The same things were measured in two ways. Each way mixes the same 10 hidden numbers, adds some noise and spreads widely along 6 directions of its own, which tell nothing about the thing.
Some things both ways: the first way, then the second way.
[  9  -3  -7  -9  40  -7  13  11 -24  48  -9  18 -24  20  -2 -28 -12 -44]
[ 30  31  21  17  36   6 -30  21  45  28  21   6 -49 -25 -25 -13  70]

[ 48   4 -11 -13 -18   9   8  -2   4 -37  -8   2   6  -1   3 -31   3 -26]
[-31  13 -32 -30  12  -3 -26 -18  -7 -12 -16  -8  -4   8  48 -13  -6]

[-38  13  -2 -18  23 -29  13  13 -44 -35 -30  -1 -34  11 -47 -48 -11 -42]
[ -3 -28  21  -7 -22  -1  16  -6   7   1  10  16 -36   8 -11 -19  11]

[-22  -4  20  -7  10  -3   1 -11  21  -5   7  -8 -10 -12   8   7 -11  43]
[  4 -24  -1   6 -13   8  24  14  -6  -9 -13   8   9  -1 -20  -9 -12]

[ 23 -22 -10   7  -5   3 -12  -3  25 -33   8  17  18   2  29   4  12  27]
[ -6  20 -13  13   4  20 -20   7  18 -11   8 -22  -8  -5  10  27   2]

[ 57  -1  -9 -18 -29  22  -5   9  16  25  39  29  24 -20  41  18  19 -45]
[-20  24  10   0 -17  13  11 -20  34   3  29  -8  -2  17  10  15  24]

[-31 -33  22   5 -21  -2  -2  -7 -10 -53 -19   1  -3 -13  -3   5   6  17]
[-28   8  -2 -13 -20 -21 -20  12   9  -1  13 -24 -14   8   3  28 -13]

[ 24  -3 -11 -27 -10  16   6  15 -35   1 -20  49  28  23  -5 -28  -2 -37]
[ 29 -18  -3  55  13 -44 -15  15  29  13   6 -39  -1 -18  -6  24  17]

[ -4  15  42   8   9  30  12  -3  25   1  12   3  24 -11  22 -32   3 -21]
[ 19 -18 -27 -14   8 -27  13   9  -9   1  17 -11  14 -10 -62  26 -25]

[-12  15  -7  28   8  -2   4   7  17 -53  -8 -22 -20  23 -20 -49   0 -28]
[-21  -6 -14 -22  -5  32  12   9 -13 -28  -8  -4 -11  -5  -8   3  -9]

[-43  45  17 -35  43 -56  12 -11 -54 -12 -34 -36 -34 -14 -54 -33  -5 -29]
[-25  28 -10 -11   1  11 -32  -9   7   2  11   7   2  14   6 -17  -7]

[ 29 -25  14 -54   5   7  23  22  -5  23  17  35 -15 -13  38  13  -1   0]
[-71  -5  -2 -57 -53   5 -16 -28 -31   6  31  38  15  69  -5  42 -27]

[-23   3   8 -47  17   3  -6  -6 -36  -5  -9  22  -5 -25   3  -5   8  -9]
[-17  32   9  -1   2  -4 -32  -1  25   8  19   4 -13   9   6  18   5]

[-21  -5  43 -12  11  19  17  10 -21  21  25   5  -3 -18  24  32  45   5]
[ -1  -2  -4   5  31  35  10   4 -43  -6 -26   0   5 -12  12  16 -12]

[ 22  23  13 -46  12  -9  23  24  38  17  24  -4  -1  -8  25 -26  -2  -5]
[-33  -6 -24  -3 -25  -3 -26   3 -15  12  28   7  49  45 -42  36 -43]

[  5   1 -11 -28  18 -19   6  24 -27  36  10  28 -12   5   1  10  11 -15]
[ 16  15  34   4  14  13 -26  -4  -4  15  18  16 -34  -5  25   4  26]

[ 12 -30 -26 -19  -7  -3  -9 -13 -45 -15 -10  37  -3 -10  -3   4 -10 -13]
[  4 -20  10 -21 -24  -8  29 -30  -2   2   7   2 -18   5  30 -23  -2]

[ -5 -37  15  -9  -7 -23  -1 -32  20   2  19 -31 -32 -43  16  57  -4  83]
[ 16   6  21 -15   4 -45   8 -11  23  33  18  30   6  14  -3 -18  20]

[ 10  37  54 -24   0 -11  13   4  23  60   9  16  31 -20   4   8 -34   9]
[ 11 -31  -1 -18 -19 -24   9   0 -22 -15  -4  10  -4 -12  -5 -18 -14]

[ 28  10 -16   4   1 -16  -5  32  18 -16  -6  -7 -22  14   6 -12  24 -41]
[-15   9 -13  11 -19  19   5  14  17  -7   4   1  29  12 -22   5 -24]

[ -5   7   5  -6  -1 -43   4  17  12 -35   1 -15  -8 -15  -3 -18  11 -17]
[  4  17 -12 -25   6  -7  -6 -15  23   1  -1   6 -47  -2  15 -14 -11]

[-14  27  10  -8  21  -5 -12   5   3   8   8  -2   2 -13  13   7  34  -9]
[ 11  15  -6   8  -7  45  34  17  22  -8   9 -10   5 -15 -26  25 -27]

[ -7  31  17   0  -4 -34   6  17  21   7  46 -37  -9 -27  11  20  37 -31]
[ 10  -4 -18  33  29  29  14  -9 -39 -19 -36   8  46  -5  19 -49 -28]

[ 20   1 -20 -20 -20   4  -3  -8   6   4   1  14   7   9  -7  -2 -24   9]
[-20  29 -37   5   6  11  17  -2  20 -27 -35 -35  -9 -12  29  18 -18]

[-34  21  61  24   4  -5  -3  35  -6 -10 -10  -7   0 -19   6  16  65 -47]
[-12 -14  10  -1 -38  45  38  14   0 -10   1   6 -11   1 -32  12 -24]

[-48  38  -3   8  25  -4 -33 -44   0 -14   9 -17  11 -29 -19   3  10  23]
[ 28  40 -14  40  60  32 -25  -4 -27 -17 -21 -22  20 -47  31 -17 -18]

Other things, the second way, with their names:
(69): [ -6 -23 -29   6  -8 -15  71 -12  -5 -21 -61 -19  13  -3  22  -3 -30]
(395): [ 40  37  -9 -22  39 -69   7 -25  67  10  19 -12 -42 -14  24  10  30]
(473): [ -5 -20   2  28   4  21 -25   8 -42 -16 -26   3   9   2  34  -3   7]
(582): [ 18 -14 -17  33 -18  41  38  21  25 -12 -12 -36  13 -25 -11 -39 -28]
(313): [ 29 -22   9  -9  -6  -1  27  -8 -18 -12   2  12   7 -10  15 -25 -16]
(368): [  0  12 -11  -4 -29   2   0  14  -7  -1  51  -7  49   2 -69  57 -72]
(501): [ 45   2 -11   7 -10 -25  21 -12   4   2  32 -32   4 -22 -34  16 -28]
(294): [-17  -3 -12   9 -18  -1   0   0  21   7 -19 -15 -48   0  -6  -5  -9]
(512): [ 11  28   2  -6  55  32 -43  13 -24 -28   2  -1   4 -22  46 -12  32]
(256): [-17  14  13 -20  -9   5  -6  -6  23  27  24  38  -9  43  -6  25  25]
(576): [ 16  16   6  16  -4  -8   3   0  -6  15  20 -22   3 -13 -23  41 -19]
(13): [ 16  15  27  23  17 -12 -14  -4  -9  15  -1  16  -2   1  24   7  14]
(587): [-24  -9  -3   6 -13  44   3   3 -24   4  -3 -25  -3  -5   7  21 -19]
(559): [ -2  14  -7  26 -12   6  39   1  24  -2 -19  -6  23 -12 -17 -13 -23]
(389): [ -1  24   9  33   0  15  -1  22  28  12  -7 -24 -26  -6   1   4   8]
(49): [ 51 -32 -26  65  37 -21  21   8  22  -1 -30  -8  30 -11  -4 -27  13]
(307): [ 13  -1  38   5 -18   2   2  31  30   5  31 -10 -31   5   9  26  37]
(613): [ 20  14  31  27  20 -60 -23 -18   8  28   3  26  -4  -1  11 -22  32]
(485): [ 12 -32  27 -21 -14  11  26  26  24   3  15  25 -36  13 -10  13  52]
(143): [ -9 -10 -41 -17   0  20  28 -17  -7 -37 -27  15  35  14  18 -39 -32]
(392): [ 17   0 -55  20  45 -22  34  -6   2  -4 -55 -15  25 -18 -16  -9 -22]
(354): [ 10 -14 -10  -8   8  -6 -19   8  -6   2  -2  11 -21   9 -10 -10  24]
(453): [  8 -18  16  32 -47  21  28  26  -4  14  21 -25  20 -10 -45  23 -37]
(218): [ -4  15  19  -4  11  23   3   6  12   6 -16  11 -44  -4  33 -21  34]
(510): [ 18 -23   5  42  12 -21  24  -4 -11  -4 -22 -21   3 -23  -6   2   3]
(318): [-26   6 -11 -10  19  26 -28  35   2 -17 -37 -17 -28 -11  55 -28   5]
(626): [ 35 -12  37  21 -30 -10  18  20  38   2  64   9  11   4 -57  24  10]
(162): [ 29  -7 -39 -26  40 -11  39  -9   8 -11 -37  -9 -11 -27  15 -22  -9]
(625): [ -5  -1  -9  -5 -17 -18  22  -4  13  22  -5   7 -16  11 -37  28 -21]
(432): [ 28   9  -1  11  21 -21   0  -7  23   0 -11  -2 -16  -9  45 -14  11]
(491): [ 30 -19  -4   1  -6 -61  35  -3  13  19  -5   3   9   3  -8  11 -14]
(93): [  2 -18  25   4 -15  -7  14  18  -8  16  23   6   7   8 -38  37  13]
(444): [-19  12  -6  -2  16  26 -53  12 -15  -7 -12  16  -5   9  26 -57  23]
(560): [  9 -20   1  -2 -34  10  38  -5  18 -19 -11 -18 -51 -25  -6 -19  -8]
(240): [ 21 -23 -23  23  27 -36  10  18 -27 -11 -62  24  40 -21  -5 -42 -25]
(484): [ 26  -7   2  17  30  31  -3   3  -5 -15 -32  10 -15 -27  48 -45  11]
(377): [ -5  37 -20 -78  27  -5 -11 -18 -19 -13  -7  50 -16   8  28 -11 -30]
(148): [ -2  -2  -3   4 -20  38  16   7 -19 -17  36 -29  34  -3 -33  14 -19]
(132): [ 17 -20  -6  52  23  10 -21  10 -48   0 -26  17  56 -10  -5 -23 -30]
(71): [-33  19 -35 -11 -15  21  26 -20  -3  -1 -16 -32  12   2   3  -6 -54]
(2): [ 15  57   3   1  59   0 -61  21   9   6  20 -17 -21 -26  13  -3  36]
(435): [-35 -24 -30 -40 -37  36  32 -12 -37   2   5 -20  24  17 -10  17 -45]
(390): [-31  -1   5  20 -55  17  18  12  30  13  14 -12  20  15 -22  19 -27]
(458): [ 15  25  10 -38  40 -41 -10  17  20   4  12  36   2  -3  -1   4  29]
(99): [ -7  -1  16  -5 -24  -4  -5   9 -12  27  31   8  25  13 -27  15 -25]
(12): [ 43  29  13  14  51   1  -8 -10   4 -13 -18  33 -13 -26  31 -44  29]
(147): [ -8  23 -28 -37   4 -37  10 -13  13  -8  -9  -3  -6  -2   9   6 -55]
(114): [  8 -36   6   6 -45  33  67  -9  -5   5  -8  20  16  15 -32 -15 -12]
(14): [-14  12  -7 -26   0   0 -25  -1  16  -8  16  -5  -9   9  13 -10  34]
(20): [ -9  25 -12 -22  13  21 -13  -1   9 -15   6 -19   3  -1  41 -33  26]
(606): [-40 -16  20 -21 -38  17 -16  -9 -33 -10  24  12  -9  33   6  35  -1]
(61): [ 39  17 -12  14  25   4   9 -10  19   5 -24  -8 -47 -31  26 -17  -3]
(301): [ 14 -22   6  33 -13   6 -32  26 -16  -4  50   1  55  18 -54   0  13]
(363): [10  9 18  6 -5  6  3 11 29  6  9 11 -9  5 23  9 17]

Some of these things the first way, each followed by its name:
[-16  25  30 -25  23 -27  25  15 -13  11   2 -39 -24  -7 -12   0  39   2]  (256)
[ 15   6 -27  13 -25   0   8  29  -4 -10   1  12 -14  38 -36 -22  -7 -54]  (510)
[ 39   1 -31  -8  15  -3   9 -18   0  -3 -11   5  -4  25 -10 -45 -39 -12]  (14)
[-48  37   9   3  13  -9 -24 -18  50 -13  33 -14  24 -27  10  -9  -1  24]  (626)
[-59  55  30 -13  22  16   1 -36  15  17  23 -32  23 -32 -10 -40  -8  -9]  (2)
[ 37  33  35   1 -13 -46  21 -13  31  28  31 -51  17 -30   8  21   2   7]  (20)
[-19  21  10 -34   9   2  16   8   6  10  17  18  10   5  -9 -21 -21  12]  (606)
[  8  36 -18 -43  21  36  -3  13   1  41  12  24  -6  -8  16 -44  -5 -66]  (377)
[ 11  16  -8 -27  12 -30  -9  -1 -15  17  -9  10   2 -14   0  -3  -7 -19]  (582)
[  8   9  28  29 -22   4 -19   2  25   0  20   1  33 -33  29  32  39  -8]  (313)
[-16  -6  29  25   2 -68   4   8 -22 -13 -31  -1  -9   3 -36  17 -15   6]  (560)
[ 15  29   0  17   2  -5   2  10  16  19  32  -1  16   1  11 -14   5 -55]  (148)
[ 31  25  15   5   3   9  12  17  10  23  43   2  25  -3  37   2  36 -52]  (512)
[ 20  -9   9  12   0  34  -1 -27  -1 -25 -19   0   8  -7   5 -17  10  14]  (435)
[ 36  -6   4 -33   8 -52  32  18  -5  25  28  -4   2   5  20  19   6  15]  (49)
[-10 -24 -69  57   0  10 -46 -15  38 -63  12  -7 -29  17   3 -15  12  -4]  (12)
[-36  16  17 -42  43 -16  11 -26 -14  28  -5  -9 -16 -23  -7 -29 -33   6]  (444)
[ 31 -12 -12 -25  -9  31 -11  18  21  32  12  34 -10 -15  37  11   6 -13]  (99)
[-18  -6   0   6  17   4  -6 -15 -35 -40 -35   1 -14   6 -26 -10  19  19]  (587)
[  6   7  46   4  -5   7  23  29   6  40  18   1   0   1  13  24  25 -10]  (93)
[ -2 -19 -20   3  27  31 -10 -16  20   4  24  36  21   7  47 -36 -17 -20]  (301)
[ 29 -11 -25 -37  17  19  18  -7 -34  31 -10  22 -23  23  -9 -25 -29 -21]  (392)
[-42   2   9 -26  11  43 -11 -25  -1  21 -18  24   3 -11 -13 -27 -25  18]  (625)
[ 53  20 -35 -30   8 -12   7  16  10  -2  19   6  -8   7  17 -32  -7 -51]  (143)
[-19  48   3 -16   4  28 -11  -5  -3  61   6  27  31  -1 -22 -20 -17 -31]  (576)
[-30  24   7 -46 -17  22 -15 -24  15 -15   4   3  13 -46   0 -21 -21   3]  (147)
[-15  27  -6   7   2 -16 -15 -26  18  35  18  13  37  -8 -14 -14 -44   3]  (501)
